There are 7 hidden switches. A switch that is on adds its own fixed numbers to the row, and there is some noise. The rows also spread widely along 11 directions, which tell nothing about the answers.
Some rows, each with its switches (1 for on, 0 for off) after it:
[ -4  -2   4 -11  -5  -7   1  -9  -9 -10  -2   8   1  18  -5  10   7   2
 -16 -14  -8 -16  16] -> 1 1 1 0 1 1 0
[ 0  0 13  4  4 -9  7 -1 -7 -7  2  0  1 -5  1 -1 -6  9 -8  6  0 -4  4] -> 0 0 1 1 0 0 0
[ -4 -13   1  11 -10  -1  -7   9  11  -2  -9  13   7   9   1  -1 -20   0
  16   0   5   4   5] -> 0 0 0 0 1 1 0
[-17 -33  -8   6 -10  -3   1  21   7  14   1  -2 -10  -4   3  10 -10   0
   9   3   7   6   7] -> 0 1 1 0 1 1 1
[ 19 -21   5   8   1   2   2   6  -5  -3  -2   1   0   1 -17 -19 -11   5
  13  -1   9   4  -2] -> 0 0 1 0 0 0 1
[-11   7   2   8  -3  13   6  13   5   7 -10  16   5  17 -13   1  -6  -5
  -7   7   3  -3   9] -> 1 1 1 0 0 1 1
[-11 -17 -14  -3   5  -1  12  24 -11   2 -20   3 -11   7  -6 -20  14   6
  13  -1   6   0 -21] -> 1 1 1 1 0 0 1
[-21  -7  -9   6  -6 -24  -3  12  11  -1 -28  10   4  -3   8  -3 -16  14
  -3   9  -9   9   3] -> 0 0 1 0 1 1 0
[-17 -15 -22 -13   2 -12  -1  16  -5   8 -31  -8  -3  -6  -4   7  10  -3
 -21   9  -4  -1   4] -> 1 1 1 1 1 1 1
[ 2 -1  2  6  4 19  5  6 -8  9 -9  8  3  2 -8 -2  3  7 -6  5  0 -4  5] -> 0 1 1 1 1 1 0
[ 16 -17 -10   1   6  -5   1   5  -9   8 -24 -12   6  -5 -13   3   4  -8
   5  -3  11   5   8] -> 0 1 0 0 1 1 1
[  9  -4  -4   4   6  -8  11   0 -12   3 -19  -1   5   2  -5   5  12   3
   6 -13   6   3   2] -> 0 0 1 0 0 0 0
[ 23 -15  19   8  -9 -14   0  -3   3 -11  -1   1   7  13 -18   7 -21 -15
   9  -9  16  -1  27] -> 1 0 0 0 0 1 1
[ 11 -28   2  -3  -9 -11   5   2  -9   4  17  -6 -14  -6 -13  -1 -11  15
 -14  -5  -6   3  25] -> 0 0 1 1 0 0 1
[ -9  -6   9  10   4 -11  11  21  -6   0 -16  -3  -1 -10  -6  -2  -1  -4
  13  11  19  -3 -10] -> 0 1 1 0 1 1 0
[ -6 -14   6   4  -4 -12  -7  -9   5  -1 -12   0   4   2   8  12  -2   9
 -12  -3  -9  -2  12] -> 0 1 1 0 0 1 1
[  5  -7  16   6  -4  -8  11  -4 -10  -7 -10  13   1  14  -2  -7   7  16
   4 -19   0  -5   1] -> 0 0 0 0 1 1 1
[  0  15  13  12  13  -5  18   4 -17   4 -23  -4   6  -3  -2   5  19  -3
  -3   3   7  -7  -5] -> 1 1 0 1 0 0 0
[-37   1   5  12 -10  21   6  16   2  18  -7  26  -1  -2   4  -3   8  19
 -13   9 -10  -5 -16] -> 0 0 1 0 1 1 0
[  4   3  22  24  -2   3   7  -4   2  11 -11   8   8   5  -6  16  -5   4
 -13   1   0   1  24] -> 0 1 1 0 0 1 1
[ -8  -5   4  -3   3   5 -10 -12   0  -2  17  -2   8 -12   8   5 -10   6
 -24  16 -12  -9   1] -> 0 0 1 0 0 0 0
[ -8 -21 -11  -3  -6 -10   1  25   4   3  -7  -3  -8   3 -10   6 -11 -20
   6   6  15   0  10] -> 1 1 1 0 1 0 1
[  3 -19   5   9  -4  -5 -12   5   1   0  -8  -3  -1 -10  -2 -10 -16  10
  -8  14 -10   2   8] -> 0 1 0 1 1 0 0

New rows. What belongs after each?
[-11  -4  13  -1   0 -24  16   9 -13  -3  13 -10  -8 -19  -6   6  -1   2
 -12  10   8  -7   1] -> 0 0 1 0 0 0 0
[  2   2   8  11   5  -4   1   0   3  -9 -13   9  12   6   1  -6 -12   4
  11   5   8   0  -3] -> 0 0 1 0 0 1 0
[ -9  10   0  14   8   4  -5   0   6   8 -23   3  21 -13   4   0  -8   1
  -7  23  -1   3  -9] -> 0 0 0 0 0 1 0
[ -3 -17   3  15  -5   7  -1   3   4  14  -7   9   5  -1   5  16  -4   4
   6  -5   3   3  11] -> 0 0 1 0 1 1 0
[ -9  -9  -8   6  -2 -16   2  13   0   6 -24  -5   2  -6   0   6  -3  -1
   6   3   5   5   4] -> 0 1 0 0 1 1 0
[ -3  -2   4   2   4   2 -15  -8   7 -10 -21   6  15  12   7  -1   0  -8
  -4   4  -5  -8  -6] -> 1 1 0 0 0 0 1
[-12 -12   1   4  -4  -5  -1  14   0   2 -16   4   4  -6  -3  -3  -3  -1
   0   7   6  -1 -10] -> 0 0 0 0 1 1 1
[  4  -2  -3   4   8  -7 -10  -6   4  -2 -17  -6   9  -7   6   7 -10   1
 -14  13  -7   1  13] -> 0 1 1 1 0 0 0
[ -3   9  13   6  -1 -10  -8  10   9 -19 -20  10  13   8 -12  -4 -15 -23
  -1  16  13 -10  -3] -> 1 0 1 0 0 0 0
[-27   4   8 -12  -3 -10   2  -1   0 -16  30   1  -8   5  12  14  -5  -3
 -16   4  -3 -21   1] -> 0 1 1 0 0 0 0
[ 35 -12   3   2  10  -4   3   1 -16  -1  -2 -14   4 -15 -25 -10 -11  -1
  -3   9  10   5  16] -> 0 0 1 1 0 0 0
[-17  11 -13   8   7  -5  12  19   0  10 -37   7   3   1  -5 -10   7   6
  -4  11   1   8 -10] -> 0 1 1 0 0 0 1
[  9 -13  18  19  -5   1  -2   1   1   5  -1   1   0  -5 -10   4 -18   8
  -5  10   0   2  23] -> 0 1 1 1 0 1 0
[-17   7  -5  -8  -8  11  -9   8  16 -15  11  20   1  30  -4   0 -19 -12
  -8   3   0 -13   8] -> 0 1 1 0 0 0 1
[  3  -3   9   5  -2  -3  15   8 -11  -5   6   5  -8  12 -12  -3   0   3
  11 -11   9  -6   5] -> 0 1 1 0 0 0 0
[-27 -10   6   8 -10  -3  -4   3  10   4   7  13  -2  -4  13  -1 -13  18
 -20  12 -18   0   0] -> 0 0 1 0 0 0 1
[ -7  -3   0   3  -4  -3   7   7  -5   2  -6   8  -4   4 -13 -14  -3  17
 -18   5 -11   1   6] -> 0 1 1 0 0 0 1
[  3 -14   1   4  -6 -13  -5   1   5   0  -2  -3   5  -6  -6  13 -17  -6
  -2   4   6   3  19] -> 0 0 1 0 0 1 0
[-25  11  11  14 -10   0  -2   5   5   5 -25  16   3   8   7   9   7   9
 -19   3 -16  -6   0] -> 0 1 0 1 0 0 0
[ 12   6  16   0  -4  -2  -5 -12  -4 -17   1   7   9  16  -9   8  -1 -10
  -5 -14   5 -15   9] -> 0 0 0 0 0 0 0
[ -7 -19  -2  -3   2 -45   0  -6   2 -13  -6 -15  -5  -2  21  17 -13   9
  -2  -4 -10   4  21] -> 1 1 1 1 0 0 0
[-13  -2   2  10  -3  -4  -4  14   9   1  -9   7   0  -4  -3 -10 -18   7
  -4  20  -5   2   0] -> 0 1 1 0 0 0 0
[ -2 -12   6   0   3 -11   5  -7  -7  -4  -6  -2  -1   3   3   1   7  12
  -2  -7  -3  -5   1] -> 0 1 1 0 0 1 1
[ 25 -29   9  13  -5  -6  -3   4  -2   3 -14  -2   2  -3 -12   7 -13  -1
  13  -8  12   7  23] -> 0 0 1 1 1 1 0
[-26 -13  -1   3  -8  -7  -1  23   4   2 -17   7  -1  -4  -1  -6  -1  -1
   0  10   6  -2 -18] -> 0 0 0 0 1 1 1
[-18   7  -1   0   0   2  15  17  -9   7  -4   6  -4   6  -8   1   6  -7
 -14   5   3  -7   1] -> 1 1 0 0 1 0 1
[ 14 -26  14  15   4  -7   7   1  -6   3   2  -9  -5  -7  -2  -7 -13  17
   9   3   4   7  14] -> 0 1 1 1 0 1 1
[-27  13   1   4  10 -13  -2  -7  11  -6  -4   1  12   1  27  18 -11  -1
 -14  15 -11  -6   3] -> 1 1 1 0 0 0 0
[-13  -6 -17  -3   2 -20  -8   9   8  -5 -28  -2   5   1   8   7  -9  -4
  -1   6  -3   2   4] -> 0 1 1 0 1 0 0
[ -4 -10 -11 -17  -6  -5   4  13  -4  -6   7  -1  -6   5 -18   2  -3 -14
  -7  -3  11  -7   5] -> 0 0 1 0 0 0 1
[  0 -21  -4  -9   1 -19   4   5 -16  -5   8 -16 -10 -15  -3  -6   0   7
  -1   2   0  -4   0] -> 0 1 0 0 1 0 0
[  9 -29 -10  -6  -8 -11   2  10  -2  -6  -6   0 -12  20 -11   4  -5  -6
  14 -20   7   1  19] -> 1 1 1 1 0 0 1
[  4   5 -29 -10  17   5  16   6 -16  13  -2  -7   3   1  -7   3   0  -2
  -5   4   2   5  16] -> 1 1 1 0 1 0 0
[-20   0  15   5  -4 -13  14   8  -7  -4  10   8  -5  -1   7  -3  -4   8
  -5   4  -2  -8  -4] -> 1 0 0 0 1 0 0
[ 10 -24  -3   4 -21  16  -9  27   3   1   1  11 -12  18 -29  -3 -14 -19
  16  -7  15  -5  15] -> 0 1 0 1 1 0 0
[  0  -5  10  12 -10 -14 -10  12   7   0 -29  -1   8  -5 -14  11 -10 -18
  -5  10   9  -2  12] -> 0 1 0 0 1 1 0
[  2   9   1  -5   4  -7  11  10 -14  -7  -1  -3  -1   3 -22  -8  -1  -9
  -8   8   7  -8   4] -> 1 1 0 0 0 0 0
[-28  -1 -14 -11  12 -24   8   3  -5   4  -2 -18   0 -19  15  16   4   4
 -21  16  -3  -3  -1] -> 0 1 1 0 0 1 1
[ -4 -16  12  -1  -2 -13   3   9  -7  -7   7  -2  -3 -10  -5  -5  -7  -2
  -4   9   4  -8  -3] -> 1 0 1 0 1 0 0
[ -2  16 -14  -7  19  -3  21  -5  -8   2  10  -3   6   3  10  10  -8   5
 -14   5   1   3  18] -> 0 0 1 1 0 0 1
[  0   4   8   9   3  -9   7   6  -7   3  -5  -9   5 -10 -10   8  -4  -7
  -3  12  12  -2   8] -> 0 1 0 0 0 1 0
[-27 -10   4  -3  -5 -10  -1  11   1  -7   5   1  -7   0  12   4   3  -4
  -5   3   0 -13 -13] -> 0 1 0 0 1 0 1
[ -6 -16   1  10 -11  11   0  20   1  10 -11  10  -3   4 -15   1  -3  -3
   8   2   8  -1   3] -> 0 1 1 0 1 1 0
[-35  16  -4   7 -16  10  11  33   9   3  -3  28  -9  22 -13  -5  -8  -2
  -4   7   2  -6   0] -> 0 1 1 0 0 0 0
[-27  18   3   7   0 -13  14   3  -4   5 -19  10   2   1   5   1   6  24
 -23   6 -17  -2   3] -> 0 1 1 0 0 1 0
[ 11 -16  -2  13   7  -4  -4  -4   3  11 -25  -4   9  -4   8  10  -9   9
  -3   4  -4  11  22] -> 0 1 1 1 1 1 1
[  3   3   4   1  -4  -3   4 -13  -3   4   3   4   1   8  -5   8  -7  16
 -34  -5 -21   0  33] -> 0 1 1 0 0 0 1
[  2 -43  12  12 -10 -10   1  14  -7  10   4 -12 -12 -16 -11   7  -3   1
  14   1  10   1   5] -> 1 1 1 0 0 1 0
[  1 -12   2   5  -5 -10 -12  -3   2  -4 -34   4   8   1  -3   6   8   2
  -5  -7  -6  -1  -2] -> 0 0 1 0 0 0 0
[ -9 -15   6  15 -11  -7   2  16   9  12 -13   5  -5  -1  -4  12 -17   4
  -9   8   1   7  25] -> 0 1 1 1 1 1 1
